The rows of a group lie close to one hidden flat surface of 12 dimensions, which passes through zero. Surfaces can cross.
Some rows, each with its group after it:
[ 10   1  17  11  -1  -4 -11   1  -3 -14   9 -13  -1  -2  -5  -8  -5  -4
   2   4  -6]	j754
[  5   7   7 -13  18  -2   2  16  -3   7   1 -14  -5  15  23  19  -3  25
 -10  -8  -8]	j754
[  9 -24  -6  11  11  15  13 -15 -21   6 -14   7  12  -8  -6   9  -5 -13
 -22  13 -14]	j86
[  6   7   3  10  16  18  19  11 -21  -2  -5 -27 -15   8   2  23  -1   6
   2  30  -9]	j809
[  5  10  -4  -3  -4 -11  -9   0  12  -1   8  -3  -9  11   2  -3  -1   8
  -5 -20  10]	j86
[  5 -12 -16   3 -20   3  -2   4   6  26 -13  24   6   0  -3  -9   7  -6
 -18  -4   4]	j754
[ -4   6   1 -10  -6   6  17  15  -5  32  10  13  -4   8  -9 -25 -12 -17
   5   7   8]	j254
[ -1  -2 -18  -8   5   3   2   9  -5   1   7   5   1 -13   5   1   3  -2
   5  12   2]	j809
[ 13  -6   8   8  14  13   2   3   2  -4 -15 -10   1  -3  24  10   4   6
 -13   7 -14]	j29
[ -7  -9  -4   2  13   4   3   3 -28   7  -2  -4  -6  10  -2  24  17  -3
 -15  14 -21]	j754
[-11   0 -29 -12  15  -7 -12  31  -6 -15   8   6 -25  -5   9 -11  18  16
   5  -7  19]	j86
[  7 -13   5  30 -10 -10 -18 -39  12 -29 -41  24  21 -12  -1 -26  -3  16
   4 -15  -2]	j29
[-12   0 -12  -9  11  17 -11   0  16  18 -13   7   6 -23  17   5   3   0
  -2  -2  -7]	j29
[ 12  -4  17   4  -4  -8  10 -10   3   2  -5  -2   7  12  -2  -4 -16   9
  -3  -8  -1]	j86
[  6   1 -13  -9   8   8   3  -8  10   2  -6  17  -3  -3   5 -18   2  -2
   0  -9   5]	j809
[ -8  -9 -25 -16   0 -11   0 -12   0 -35  23  -3  -5 -10 -17  22  24  -8
   8  -2  12]	j754
[ -3  -3  -3   5   4  12   8  14  -5 -19 -19  10  10  -8  16  -2   1   6
   2   5   6]	j809
[  2  16  11  -1  -5  -3 -17  16  17  16   2   5  -7   6  14 -27  -3   5
   1 -16   4]	j809
[-13  19  12   3  -9  -3  39 -14  -4   0 -26  10  -2  38   7  12  11  15
  13   4  -2]	j809
[ -7   2 -10   5  11   5 -10  24 -10   6   6   3   0  -7  17  -3  -4 -13
 -17  -3   2]	j86
[  9 -17  23   6   1  21 -16 -23   3 -25 -18  -6  16  -1 -21  13  -4   2
 -15 -25  -5]	j254
[ 21  -7   2  27  -3 -11  -8   7 -27  -5  -1 -17   2   5  -4  11  -9   9
 -13  19 -12]	j29
[ -8  -5  -2  -2   2  26   5  14 -44  -9 -22  32   8   6 -26 -18   4   2
  14  18  -7]	j254
[ 11  -1  -9 -18 -19  -6 -29  24  -7  24  22  24   6  -7 -13 -28  11  -6
   8  12 -12]	j254
[  5  13   3   5 -16  -3   3  11  -9  -1   8   0  31   6  21  32  -8 -10
 -16   2 -10]	j809
[ 31   3 -12   3 -15  -1  18   4 -16 -28 -12  24   1  27   3  -4  23  11
   0  12  -1]	j29
[ 0 -2 -4  2 -8  4 -2 11 -3 -1  0  3  8 -4  2  8  3 -5 -5  4  2]	j254
[ -3   0 -15  13   1 -10  -4 -12   5 -22  -7  -6   2  -1  11  22   2   8
 -13 -17   9]	j254
[ 13 -25  -2  -2  18  26  21  -2  -2 -42  -4  -4  -6 -22 -11 -11   7 -16
  10  20  13]	j809
[-21  -3  10  -1  -1  -7 -20   5  22  27  21  -8   6 -26  10 -11  -6 -30
  -6  -7  -1]	j86
[-10   6  19  -8  13   4  17  -1  -1  22   9 -10 -19  13   0  -8   9 -17
   4   9 -13]	j754
[-10  10   6  14   1   5  10   2 -21 -25  -8   2   7   6  -3   2 -13  -2
   7   1   8]	j86
[ 10  11 -19   8 -11  -4  -3 -25  15  11 -14  20   9  -5  16  -4  14  -2
   3   9 -14]	j29
[ -8  -6   2   7 -14   1 -23   6  14  -3   4  -5  18 -17   4  16  -5 -11
 -18 -18   8]	j254
[ 11 -15   6   1  16   0 -17  26   2  14   4  -6  -4  -8  20 -14 -10   1
 -28 -15   0]	j86
[-23  -5   3   6  -3  -8   6 -10  -6  38  -4   2   6  -5  -2   4  -4 -11
  -1  15 -17]	j86
[  2   7 -19  -3  -3  -3  21  13 -12 -16  -4  22   8   8  14  -3   0   4
   2   4  13]	j809
[ 23  -6  15   0 -15  -4   3 -10  25 -10   3  -6   9  -4  -5 -10 -15   2
   3 -10  12]	j86
[ -5  23  11   5 -24   8   4   2  -4  12  -9  22   8  34 -13 -11 -11  -7
 -10 -26  10]	j254
[  5   8   2 -10   2  14   0   0   0 -15   4   6   5   3  -6   1  -1  -5
   5  -8   4]	j254
[ 2 -7  0  7 -4 -7 -3  4 -1 -5  8 -6  1 -8  1  1  3 -9 -7  3  2]	j29
[ 16  -4  -7 -21  -3   2  11  -6  -5   8  -9   9  19   7   8  33   8  24
  -1  13 -22]	j809
[  5 -12 -17  -1  -6  -6  20   0 -20 -22   6   5  -3   8 -23   7  -2   0
   1   5  18]	j754
[  6   0 -11  -1   8   4  13  -7   1  -3 -10   9  16  -1  19  12 -14   5
 -14 -12   4]	j809
[ 11  -7   1   6  -6  -4 -18  12  -5  -6  -3  -4   8   1   3  10  -5  14
 -17 -11  -1]	j254
[ 17 -13  24   9  -8   1   4  27  -6 -12  -1 -13 -11  17  -5 -10   4   4
 -12  -1   7]	j29
[ -4 -26 -13  28 -20   8   6 -24  15  -7 -31   6  15 -12   1  30  24 -14
 -28   1  -1]	j254
[  7  -6  11   1   2  -1  -6   5   0 -12 -17  10   5   5   5 -16 -10  18
  -4 -20   7]	j809
[-39  -5  15 -29 -14  -1  -5  26   7  -2  16  -9  23 -19   0  40   8   1
  16   1   2]	j754
[ 12  12 -41  -1  -9  -1  -3 -19  10   7  -4  22   1  -1   5   5  11   3
  -5  -3   3]	j754
[ 15  12   8  -6  -3   4  16  -7   0 -23  15  16  29   5  15  -3 -15 -28
  -9 -12   3]	j86
[-15 -25  -6  -1  -1  17  -5   6   7 -10 -28  19  16 -28   0  -5   4   2
   2  -2  10]	j754
[ 13 -15   0  -1  -7  18 -12 -34  27  13 -29  16   4   0  -8   2  22   3
 -15 -16 -16]	j29
[  1  -8  -3 -21   8  -2  -7   5  22   4   8  -4  -8  -1  13   9  18   6
 -10 -16   0]	j754
[-18 -17  -3 -22   3   6  17  -1   3   9  -1   0   4  -3  -8  23   4   0
  -2  -4   5]	j754
[ -2   9  30 -16  18  26 -12  -7 -13 -10   4 -15   9   2 -15  18  -8   2
  13   0 -23]	j254
[-15   9   2   3   3  -3   1 -14  18  26  10 -19 -26  -1  -8  -4   7 -12
   8   6  -1]	j809
[  8   1 -22  -2  -5  -5  -7  -2   3   8  14   4   5 -19   3   0  -2  -8
   6  16  -2]	j29
[-12 -16 -22  -6  10   9   1 -14 -14  -2  -2   2  -1  -5 -21  24   5  -4
 -14  -7   2]	j29
[ 11 -41  15  16   9   6  11 -11 -11  -3 -22   3  20 -17  -5  -9 -23  -3
 -17   4  -4]	j86
[-16  -5  24  14  -8 -10  -4  -5   0  14  -1  -2 -10  14 -17 -21  -1 -14
  -6 -14   2]	j754
[  6   1  -8  12 -20  -7 -10  -7  -7   3   6  -7   0   7 -19  20   6  -1
  -9   4  -5]	j86
[-14  -2   0   5 -10 -12 -14 -16  13  13  13  -5   5  -8  -5  12   4 -18
 -11 -11  -4]	j29
[  2   6  16   8   1  -1 -21   1 -21 -23 -15  -2  26   3   5  20 -11  28
   4  -2 -18]	j29
[ 14   0  -6 -16  -5  -2  -5   3   8   0  16   1   3  -5  -5  -3  -4   2
   4  -2   5]	j29
[ 13 -25  20   1  -6  -8  -8  24   0 -16   8 -11   4  -4  -7 -10  -9   5
 -11 -10  13]	j754
[-23 -28   5   2   8  34 -16 -26  -7  10 -31  18  19 -28 -26   4   9 -16
  -2   6 -22]	j254
[ -6  -2   0   2 -10 -20   5 -18  -2  28 -10   8   3  15  -4   6   0  14
  -4  -4 -12]	j86
[ -8  19 -11 -22  26   7  10  -6   6   3  18  -5  -9  -8   7  -1 -12  -7
  15  -2   6]	j254
[  2  -3  -6   0  -2 -10  -5 -10   7  10   9  -5   5  -4   3  11 -11  -2
 -14 -12   2]	j809

New rows, each followed by its group:
[ 17   8  26 -16   5  15  -5 -15  23   9  -9  -2   4  -6  -2 -22 -13  15
  26   0 -10]	j29
[  2  -4 -11   9  -8  -3   0   9   2   2   4 -12  -1  -8   4  16   4  -5
  -9   9   4]	j809
[ -8  -5  15 -13   9  16  21  18 -12 -15  -1  -4 -11  18  -9   7  14  -4
  -1  -1   7]	j29
[  5 -20  17 -14  10 -11  -7  -3   9  -2  10   4   7  -4   8 -12  -1  -4
 -12 -21  -5]	j86
[ 23  -3  13 -10 -14   0   1  13  17 -28  22  -4   2  -2  -4 -14   4 -13
   9  -1  14]	j254
[ 13   5   5   3 -28   3   2   5  12 -11  10  -9  12   6   4  25  16 -14
  -9   6  -3]	j254
[  3  -4 -21   4 -13   0  -8 -10   1  -1   2   7   8  -3  -6  18   9  -8
 -17  -8   2]	j254
[ 15  23 -16  17  -8  -3   0   8  -8  21  -1   5  13  -5  18  -8 -32   1
   1  16  -1]	j754
[  3 -12 -12  -3   3  -8   0  11 -10  -9   2  -5   5  -2   1  18  -9  14
 -13  -7   9]	j754
[ 19 -18  11  -1  -4  22  -3  26  23 -22 -21  -2  -3 -18  13 -15  22  13
  11  15   5]	j809
[  7 -24 -28   0   8 -33   0   0 -37   5  36 -11 -18  -3 -31   0  -6  -3
  -6  19   2]	j254
[ 24  -1  14 -17  -3   7  15   0   4   1  -7  -5   5  14   6  18  10  22
   6  13 -17]	j809
[  4  27 -13  15 -13  22   1  10  34   8   7 -19  -9 -24   6 -13 -22 -19
  15   9  32]	j86
[-22 -14  24  -2  -7  -3  -9  20  -2  -7   4 -10  13 -13  -5   5  -6  -2
   5  -3   5]	j754
[  0  14 -10   8   1   9 -19  13  21  23  -7   1 -25  -2  10 -28  12   1
  -2  -5   4]	j809
[  2 -16  13  -7 -18   0   8  -8  15 -22  -5   6   2   5 -29 -12   0   3
   8 -19  23]	j754
[  3  -3  12  -7  -8   3   9  -5  -8  24   9  -6  -2  19 -14  17  12 -11
 -10  10 -19]	j754
[-16  -5 -12   6  -3 -11 -13  16  -1 -14   5   8   5 -17   3 -12  -9  -4
   1 -10  21]	j254
[ 16   8   9  -8 -29  20  17   9  22   9  -5  18   9   4   9  -9  29 -20
   9  23  -7]	j254
[ -6 -30  -2 -11  -5   4  -2 -13   9  -6  18  -1  -9 -26 -50 -23  -4 -24
  15   2  20]	j29
[-10   8   2  32  -1 -16  -9  26 -20  20   6  -3   4 -10  15 -29 -36 -13
  -6   8   7]	j754
[ 22 -26  -4 -24 -21  11  13  14  14   8  -1   4  34 -18  -6  22 -23  12
  -5   1  16]	j754
[ 18  -6   2  -8 -14  -1  -5   5  18  40  16  -8   4  -9   5   2   2 -12
  -9  17 -15]	j86
[-33 -18  -2 -10  11   3  -4  21   8   3 -10   7   3 -21  15   0   6   1
  -4 -10  11]	j754
[  5 -13  32 -21  11  34   6 -13  11 -17 -19   0   4   9 -10  14  20   5
   0 -12 -15]	j29
[ 6  5 -9 -8 14  1 -1 -7 -1  0  0  1 -7  0  3  1  5 10  6  3 -8]	j254
[  2  -6  -5  11   9 -11   1  -1 -17  -8   6 -10  -4   0  -4   3 -13  -1
  -9  -1   4]	j754
[ -1   3   1  12   0   3  -7  -3  -9 -10  -6   4  -1  -1  -3  -7   9  -6
   4   9  -8]	j754
[-18  24  -2 -18  12  -4  23   7  -6  12  15   5 -12   6   6 -11  -6  -3
  28  15   3]	j809
[ -1   5  22 -26   9   6  19  11   1 -18  26  -3  -3  -7  -7 -24  -3 -17
  36  18   5]	j809
[ -7  11  -6 -32  15  20   2  21   5  21   8   0  -2  -8   9   9  -3   5
   9   2   0]	j29
[  9  -6  -7   7   3  16   7 -15   6   0 -34  19  -1   6   5  -8  18   9
  -5   2  -8]	j29
[ -4  18   6   0 -10   1   2   2  -2 -13 -10   2  12   6   2   7 -13  19
  18  -2   7]	j754
[-5 -5 -1 -9 -3  2 10  7 -2 -3  2  4  1  2 -7  2  5 -2  4  2  6]	j754
[  5  -1  -5  -2  -2  -1  -5 -13   6  -4   1  -1   2  -1  -4  11   4   3
  -3  -6  -1]	j754
[  4  -7 -21   5  -1  -4   5 -13  -1  -5  -1   5  -3   2  -5   7   3  -2
 -11  -6   9]	j254
[-14 -23   0  18 -11  -1 -17  -8 -18 -16 -18   3  28 -14  -9  30   3   1
 -16  -1  -9]	j809
[-30  16   5  28 -29 -25 -11 -27  23  20   1 -11   6  14   4  27  -1 -16
 -23 -31   4]	j254
[ 17   1 -25   6 -18 -20 -28  21   1   0   5  16 -13  19  12  -8  29  12
 -28 -19   4]	j754
[-22  19 -16  32 -11 -13  13  -6  -4  13  -9  -3  -4  16  14  19  -6  -9
 -20 -10  12]	j809
[-38   2  -1   9  10   7  -3 -37  24   2 -27  15  12 -18  21   8  17 -15
  -3 -14 -12]	j29
[-22   5   3  -7 -25 -13  -8 -25  11   6  -2  33  17   8 -10  -9  18 -14
   7 -16  -7]	j809
[-31 -12  17  -3  17  23  11  -4 -14  -3  -6 -15  -5   4 -13  32  17 -17
 -10   1 -11]	j29
[ -8 -27   8   4  10  -6 -12   7 -14   7  -1 -16   5  -4   0  29  -4   8
 -30 -11 -10]	j754
[  5 -36   9   4  -1   9  -3  23  -7   6  -7   6   0 -10  -6 -16  13 -13
 -19   8  -2]	j754
[ -1 -16  -2  13 -12 -20  14  11   8 -15   1 -16 -15   1  -3  -1   2   8
   0   2  27]	j809
[  3 -29   3 -17   9 -10  -2  -6  13  -3  -1  -8  17 -26   5  15 -16  19
  -1  -8   4]	j809
[ 20 -17  -7  12 -11   0 -17   4   5  -7  -6  -5  -6  -3  -9  -1  12   5
 -18  -4   3]	j809
[  1  -3 -10   7   9  -8   0  -1   9   8   8 -10  -5 -10  16   2  -8  -8
 -14  -4   5]	j29
[-11   1   2   4   5   3  -3   0 -15  -3   3  -3   8  -6  -4   9  -6  -9
   0   6  -6]	j809
[  3 -15  -2   0  -3  -8  -2 -11  -4 -41   7 -11   9 -12 -20  16 -11   7
   7  -7  17]	j754
[ 19  12  22 -17 -21  -5   5  12 -15 -37   6  14  11  24 -20 -15  -1  21
  30   1   6]	j29
[-12 -19 -14  19  16   8  22  -6 -22   0 -25  -8   1  -4   1  30  -5   5
 -19  13  -1]	j254
[-24   8 -34   9 -20 -15   2 -18  -7   5 -16  32  16   0  -1  13   9   5
   4   0   4]	j86
[ -6  35  17   8 -17  -7  -5   8  -4  22   3   0  -1  33   8   1   2   2
  -1  -5 -13]	j809
[  6  -3  -7  -4  -7   6   3  -3  22 -23  -2  10  13 -28  -2 -21 -17  -3
  23  -2  26]	j754
[  0   0   6   8   7  16 -15  -5  16 -10 -10 -10  -4 -11  -1  -5  -4   1
  -2 -15   8]	j86
[  9   3  23   1   2  19  -4  21  -2   1 -15  -3  11  -1  15  -2  -4   9
   3  10 -13]	j86
[  0 -11   1 -10   8 -10  -6   1 -16  -2  19 -10  -2  -6 -19   6 -10   5
   6   6  -4]	j809
[  2  -9   8  -8   6   1  33   9 -16  -1   7  -5 -10  17 -15  -3  -7  -2
   1   7  10]	j754
[-12  -2  -3   5  11   4  12 -11 -14  -2  -5   1  -7   2  -8   3   4  -6
   2   7  -4]	j754
[ 17 -19  -3  -8 -12  -6 -25  18   7  -4   1   5  20 -16   9   7   2  16
 -10  -3  -3]	j809
[ -3   7  13  -6  -6   7   1  22  -1  -6  31 -24  13  -2  -6  21 -29 -21
 -14 -16  20]	j254
[ -8  -9   1  -2  -6   5   9 -13   8   4 -18   4  19  -8  -8  11 -26  14
   1 -15  15]	j754
[-20   9  -8   3  -3  -1   1  14   5  13  -7   3  -3 -13  10 -10  -4   4
  17  11  10]	j86
[-16  -6   8  19   7   5 -26 -24  -7  -1 -19   9   5  -2 -16  -8  -7  -3
 -13 -25  -7]	j809
[ -6  26 -16  -6  -6   0  20 -23   2  15   7  13 -16  22  -9  -2  17 -13
  13   7  -4]	j754
[ 10   6   8 -11   6  17  10   5  -7  11 -19   6 -11  29  -7   2   1  23
  -3  -7  -4]	j29
[-23  19  -3   5  -9  -2  -2   4   9  12   4  -8  -8  -8  -3  -2  -1  -4
  21   9   8]	j86
[  0 -14   2 -11   1   5  -6  -2  10  15  14  -4  -6 -10  -2   3  25 -23
  -9   9 -15]	j754
[-11  -4   7   5 -28 -15 -43  -7   7  12   0  16  11   0 -17  -6  17  -2
  -7 -19 -13]	j809
[-21   0 -19   1   6   5   0 -11 -11  -9 -21  11  -8  -1  -9  10  20  13
  13   7  -2]	j86
